All groups share one centre, and each spreads out both ways along 8 directions, with some noise.
Some rows, each with its group after it:
[-6 2 9 -5 -6 2 10 7 -4 -14 -6 -8 1 1] -> (3)
[-15 -6 -12 -2 11 20 -3 -8 -1 25 -16 -5 -24 -5] -> (1)
[-10 11 -15 -5 4 4 -7 6 -12 0 3 -9 -18 -19] -> (1)
[15 -12 -2 -22 2 -6 2 -8 5 11 -24 -1 13 11] -> (5)
[-12 2 0 -4 -2 19 2 6 18 -3 -14 -20 -10 -2] -> (2)
[1 8 -7 -12 -2 22 -6 8 8 6 10 11 7 -12] -> (4)
[-12 2 2 16 8 -1 5 -18 -8 19 -6 6 -27 -3] -> (1)
[-12 -10 -14 -2 3 28 -10 3 3 6 5 5 -5 4] -> (5)
[2 -13 -3 4 17 1 -4 17 -2 -2 -1 -12 0 -1] -> (5)
[-5 5 -9 8 -9 11 -12 5 8 -1 18 3 3 1] -> (4)
[2 18 -13 5 3 -11 -20 -6 0 -20 13 8 -13 -3] -> (4)
[0 6 -16 -9 13 -1 -11 13 -19 -4 5 1 -6 -17] -> (3)
[9 -10 -4 0 8 -18 3 -1 -6 11 7 -7 -2 -16] -> (2)
[0 -19 -10 1 12 3 -15 10 3 -13 -4 -12 -1 17] -> (3)
[14 -10 -2 -9 12 -6 -7 -11 13 4 -21 -1 2 13] -> (4)
[-12 12 14 17 -6 5 15 6 -7 24 2 -3 -4 -13] -> (1)
[-11 12 -2 11 -4 7 -4 1 6 -6 11 -3 -12 -7] -> (5)
[7 10 -7 -17 -2 0 -4 -14 0 4 -5 18 2 -2] -> (5)
[-9 7 2 22 8 2 -6 16 -7 1 6 -10 -8 -3] -> (0)
[1 -3 -10 14 14 5 -16 1 4 18 2 3 -7 1] -> (3)
[3 2 2 3 11 0 1 -3 14 -10 6 0 -13 -13] -> (0)
[-1 8 -15 8 24 0 -23 16 -21 -12 3 10 -11 2] -> (2)
[-11 -1 -6 21 14 14 -10 12 -7 -4 18 6 -13 -5] -> (5)
[-8 -1 -12 3 9 12 -10 14 -13 18 -6 -7 -4 0] -> (0)
[-4 -15 -10 -13 21 18 -4 0 -2 -9 -8 5 -13 -2] -> (1)
[11 -9 -5 -16 14 -8 -4 0 9 -15 -14 -12 -3 0] -> (4)
[8 24 -12 -17 -4 -13 -12 -1 8 -31 11 -1 -5 -16] -> (5)
[-2 4 0 10 16 -11 -7 4 -23 1 -14 3 -9 9] -> (3)
[8 -10 2 13 11 3 0 1 -1 17 13 19 8 -2] -> (2)
[10 2 -1 -6 23 -3 -9 20 -14 -3 -17 0 7 4] -> (4)
[-2 -6 0 -5 12 8 4 -1 0 11 -13 -1 -9 -6] -> (3)
[12 2 -7 -17 18 -6 -8 5 -4 -19 -6 5 -1 -5] -> (1)
[8 -2 6 10 7 -17 -1 -10 7 -2 -10 -3 -4 11] -> (4)
[10 -12 5 1 2 -2 7 4 1 12 12 5 17 -7] -> (2)
[-2 -7 -1 -11 6 -1 1 9 -5 -23 -8 -10 -2 3] -> (3)
[-11 9 -5 13 -9 12 -17 14 8 -16 2 -11 1 20] -> (3)
[0 10 5 -14 -7 4 14 -3 3 -2 5 3 -1 -23] -> (3)
[5 5 -12 -2 7 -5 -20 18 9 -34 12 -16 0 -1] -> (1)
[-10 3 6 17 -1 16 4 -2 9 19 3 2 -7 -2] -> (0)
[3 2 -1 -5 16 6 -5 22 -14 -13 -4 0 4 -2] -> (1)
[-17 17 7 16 -2 1 4 -4 -3 7 -12 -12 -23 -2] -> (0)
[5 -4 16 -2 4 -11 20 -10 -3 5 -6 5 -2 -10] -> (3)
[4 -4 6 -5 19 8 11 -10 -1 17 -10 17 -9 -14] -> (0)
[-5 5 -3 -17 2 8 4 11 -2 -9 -10 -13 -5 -13] -> (2)
[-1 18 -8 -13 -6 5 -4 -6 2 4 0 5 -4 -12] -> (5)
[3 -3 -16 -15 7 2 -6 1 9 -1 5 -12 -8 -20] -> (0)
[4 5 14 29 9 -18 -1 1 1 0 2 -2 -3 7] -> (5)
[-2 4 8 16 1 5 6 2 17 3 19 -4 -7 -17] -> (0)
[0 14 -20 -25 0 8 -14 7 -12 -13 5 9 -1 -11] -> (2)
[8 -2 3 1 13 -10 7 -1 -15 12 6 13 0 -16] -> (2)
[-6 11 -9 -1 8 11 -7 7 -12 25 -8 0 -6 -10] -> (5)
[7 1 -8 0 17 -10 -8 6 -9 -11 14 4 -5 -14] -> (2)
[-1 10 -3 -5 0 -3 1 4 -2 -11 5 -4 -6 -15] -> (0)
[14 1 -16 -19 7 -9 -14 -5 -3 -3 -9 7 4 5] -> (4)
[2 8 -2 6 0 -10 -4 -10 -5 -5 11 13 -7 -4] -> (1)
[1 2 8 0 -13 -11 10 -6 3 13 -8 -11 4 1] -> (2)
[6 -1 -13 -3 17 -8 -19 12 -14 -6 -15 -3 2 14] -> (4)
[-4 -2 1 3 14 0 3 -13 -13 4 -5 17 -18 -3] -> (1)
[-7 3 -8 1 10 4 -11 4 -11 13 -28 -7 -10 16] -> (5)
[-1 7 5 8 1 -13 3 6 -1 -20 12 -9 -8 -14] -> (4)
[2 17 0 5 6 -21 0 -9 -12 -14 10 10 -15 -13] -> (1)
[-6 7 -6 18 19 5 -13 -5 0 3 1 10 -22 -1] -> (2)
[-18 9 -8 0 -1 25 1 9 -6 8 13 0 -14 -23] -> (4)
[10 -3 -20 -19 12 -8 -17 8 -3 -19 2 -6 0 -5] -> (0)
[-3 -12 6 -10 -5 4 10 1 -3 -6 -9 -4 6 8] -> (3)
[2 15 -7 -9 -5 -14 -8 10 -8 -31 9 -7 2 -6] -> (0)

New rows. What belongs after each?
[-3 6 0 5 -5 1 -10 18 -4 -9 -11 -12 10 20] -> (2)
[-5 1 7 8 4 -1 4 13 -5 -6 0 -10 -3 -3] -> (3)
[6 -8 2 1 15 -10 -1 4 -3 -12 -6 -4 -1 3] -> (5)
[-6 5 -3 5 2 15 -4 -4 5 21 -9 5 -6 3] -> (3)
[-1 -3 3 13 13 -1 5 -10 10 10 3 0 -18 -14] -> (2)
[-5 10 -15 -6 -4 4 -19 8 -4 -21 -2 -5 -1 14] -> (0)
[-5 -25 -5 0 10 14 0 8 -10 21 -11 -6 3 9] -> (3)
[2 18 10 -10 -2 -9 12 3 -15 -16 5 11 1 -16] -> (0)
[-8 4 -3 19 18 24 -17 18 12 4 -8 -5 -9 9] -> (4)
[-9 -4 -6 -9 13 18 1 6 -13 7 -8 4 -11 -9] -> (1)
[2 5 0 10 12 -8 2 -18 3 7 7 10 -22 -17] -> (2)
[8 0 -10 -24 -7 -13 5 -22 3 -3 3 6 -5 -15] -> (4)
[3 10 -7 -9 11 0 -1 -9 -9 2 11 24 -11 -22] -> (2)
[14 -14 -15 -8 7 5 -13 3 7 9 11 6 14 -1] -> (0)
[-1 -2 -7 8 -17 -3 -7 -6 21 -17 28 -7 0 -1] -> (4)
[-16 17 -14 -2 -10 7 1 -7 -20 17 16 8 -17 -25] -> (1)
[9 9 -13 -18 -1 -24 -4 -26 -14 1 -3 14 -11 -7] -> (4)
[-11 0 8 12 4 6 13 -12 -8 20 -4 10 -17 -7] -> (1)
[-13 -8 -2 14 13 20 -8 18 -9 -4 0 -1 -6 9] -> (1)
[5 -16 -11 14 13 4 -10 -10 8 25 17 13 -6 -6] -> (2)
[-7 -1 -11 5 9 21 -15 16 -1 -3 5 2 -2 5] -> (0)
[-3 -11 -2 10 14 -2 -9 13 -1 -7 -14 -20 -5 17] -> (5)
[-2 14 -7 5 -2 -1 -10 14 -4 -11 16 -4 -2 -10] -> (3)
[5 -8 -5 4 21 8 -4 4 8 -7 18 7 -9 -19] -> (2)
[-2 19 0 -4 -7 -4 7 -2 -18 11 10 14 -1 -22] -> (1)
[10 17 -2 -4 4 -11 -9 20 -3 -7 -5 -13 10 -5] -> (1)
[-1 -7 -3 -8 -1 9 1 -1 0 8 -2 2 2 -1] -> (3)
[16 -3 -14 -10 18 -6 -16 12 -7 3 -3 3 10 0] -> (5)
[-5 14 11 25 0 -14 6 -13 0 2 8 5 -16 -6] -> (4)
[0 -4 10 3 14 9 7 5 -11 13 -13 11 2 3] -> (1)
[14 -4 -6 -4 10 -5 0 -6 9 -9 29 15 -3 -27] -> (2)
[3 16 14 2 -2 -10 17 -2 -7 15 -2 4 0 -19] -> (1)
[-11 -5 1 -2 -7 19 5 10 -6 13 -3 -5 6 2] -> (3)
[1 -2 8 -1 17 -2 9 -8 -9 5 -12 10 -13 -6] -> (1)
[-2 -7 -5 -25 15 11 5 -13 -20 5 -24 20 -10 2] -> (5)
[10 15 -1 6 -7 -5 -9 -2 16 -16 24 12 8 -5] -> (4)
[-7 -10 -1 3 -4 9 1 20 2 -9 11 -17 7 0] -> (3)
[-11 10 -8 -8 -17 18 -7 -3 19 -3 -10 -12 -4 9] -> (2)
[-1 -11 -6 -11 14 6 0 10 -4 -4 -3 -10 -6 -12] -> (3)
[9 -6 -3 -15 11 12 1 -3 11 -4 7 17 1 -13] -> (0)
[-3 4 8 5 5 1 11 -12 -14 23 -6 18 -8 -5] -> (1)
[-4 1 -2 6 10 -3 3 1 -6 23 -7 -10 -14 -14] -> (0)
[-13 -14 3 22 8 20 -4 8 3 -7 10 4 -7 13] -> (1)
[-5 10 -1 -2 4 12 6 4 -5 22 2 4 -6 -22] -> (3)
[12 6 -2 -7 1 -7 1 -2 -3 -8 23 20 8 -17] -> (2)
[9 -13 4 9 14 -7 1 9 -1 13 -6 -7 8 3] -> (5)
[-5 3 9 3 8 2 4 15 -12 6 -18 -10 1 3] -> (2)
[-12 9 -16 -3 7 2 -7 -4 -11 6 -2 -8 -28 -18] -> (1)
[10 -2 1 9 20 -8 -3 9 -16 0 14 18 3 -9] -> (2)
[4 7 8 5 2 23 -1 17 25 -3 14 4 12 -11] -> (4)
[-9 12 -6 2 3 -5 -8 12 -24 0 -10 -9 -6 1] -> (0)
[-9 19 -5 9 17 9 -9 11 -13 -2 -1 5 -18 -11] -> (4)
[0 4 6 -5 4 11 7 8 -4 2 -4 7 4 -7] -> (2)
[4 3 -10 1 3 -7 -15 12 -16 -5 -1 1 9 13] -> (0)
[2 0 -13 -6 10 17 -7 14 -6 26 9 5 4 -20] -> (5)
[-3 -9 2 -13 19 15 8 5 4 6 -20 -10 -12 -12] -> (1)
[-10 2 -4 5 16 19 -8 12 -1 -1 -9 -2 -12 0] -> (2)
[7 13 -4 -4 1 -13 -4 -9 -4 -1 2 8 -5 -8] -> (1)
[-11 -5 0 6 18 13 1 -1 -19 15 -13 10 -17 1] -> (1)
[0 7 -5 -14 2 10 -8 23 -8 -20 0 -2 10 -1] -> (2)
[-4 12 -9 -9 18 6 -5 3 -4 -16 3 5 -21 -22] -> (2)
[-7 -1 -8 -6 -5 15 -8 5 0 -1 -5 -2 2 11] -> (3)
[-6 -15 4 9 4 2 2 7 -16 12 -11 -2 4 17] -> (3)
[-5 4 2 -2 7 0 8 -12 -9 28 -20 2 -14 -6] -> (0)
[-1 7 -16 -2 5 4 -22 3 -1 -6 -8 0 -4 12] -> (5)
[-8 13 -5 -2 1 -2 -2 4 -3 -8 -3 -13 -15 -11] -> (0)
[0 2 5 18 15 -4 0 -1 8 3 1 -5 -16 -8] -> (0)
[-3 -13 5 12 23 0 0 14 1 -5 -10 -18 -13 0] -> (3)
[13 4 0 13 17 -19 -11 11 -3 -13 11 2 1 -3] -> (5)
[-13 1 9 -14 4 15 17 4 -13 8 -25 -4 -8 -6] -> (3)
[5 -7 -6 9 27 -4 -9 -3 -3 14 -8 3 -14 -3] -> (3)
[3 14 -25 0 -9 3 -26 5 -6 6 26 13 8 -3] -> (3)
[0 5 -13 -12 8 0 -13 16 -10 -22 4 -5 -1 -6] -> (0)
[-2 9 1 8 -7 -11 1 -7 -16 10 9 11 1 -1] -> (4)
[9 7 -12 -24 -2 3 -6 12 15 -9 0 -16 6 -17] -> (1)
[2 0 4 -11 -14 -1 7 -10 6 -8 3 7 9 2] -> (3)
[-14 -3 -5 18 13 12 -8 17 -7 2 -1 -13 -15 1] -> (5)
[-2 -6 8 13 10 9 5 3 5 15 -4 0 -3 0] -> (2)
[9 16 -13 -9 0 -16 -10 -11 -11 -11 19 21 -5 -15] -> (2)
[-14 10 -4 -2 7 17 -5 15 -7 -2 -12 -11 -12 -4] -> (3)
[-6 2 8 15 3 14 2 3 10 12 0 0 -4 -1] -> (4)
[5 9 -13 -12 16 2 -6 -4 -4 12 3 10 -13 -27] -> (3)
[-1 7 -4 -16 -8 5 -3 16 5 -19 -1 -14 8 -2] -> (2)
[6 23 -1 5 1 -13 -4 0 0 -4 8 3 -6 -14] -> (5)
[-1 -11 5 3 17 12 1 10 2 -12 -4 2 -1 5] -> (1)
[-3 20 -17 -12 -3 2 -18 1 2 -13 -2 -2 -8 -2] -> (5)
[1 19 1 -12 -3 -8 12 -5 -10 10 3 6 -7 -29] -> (1)
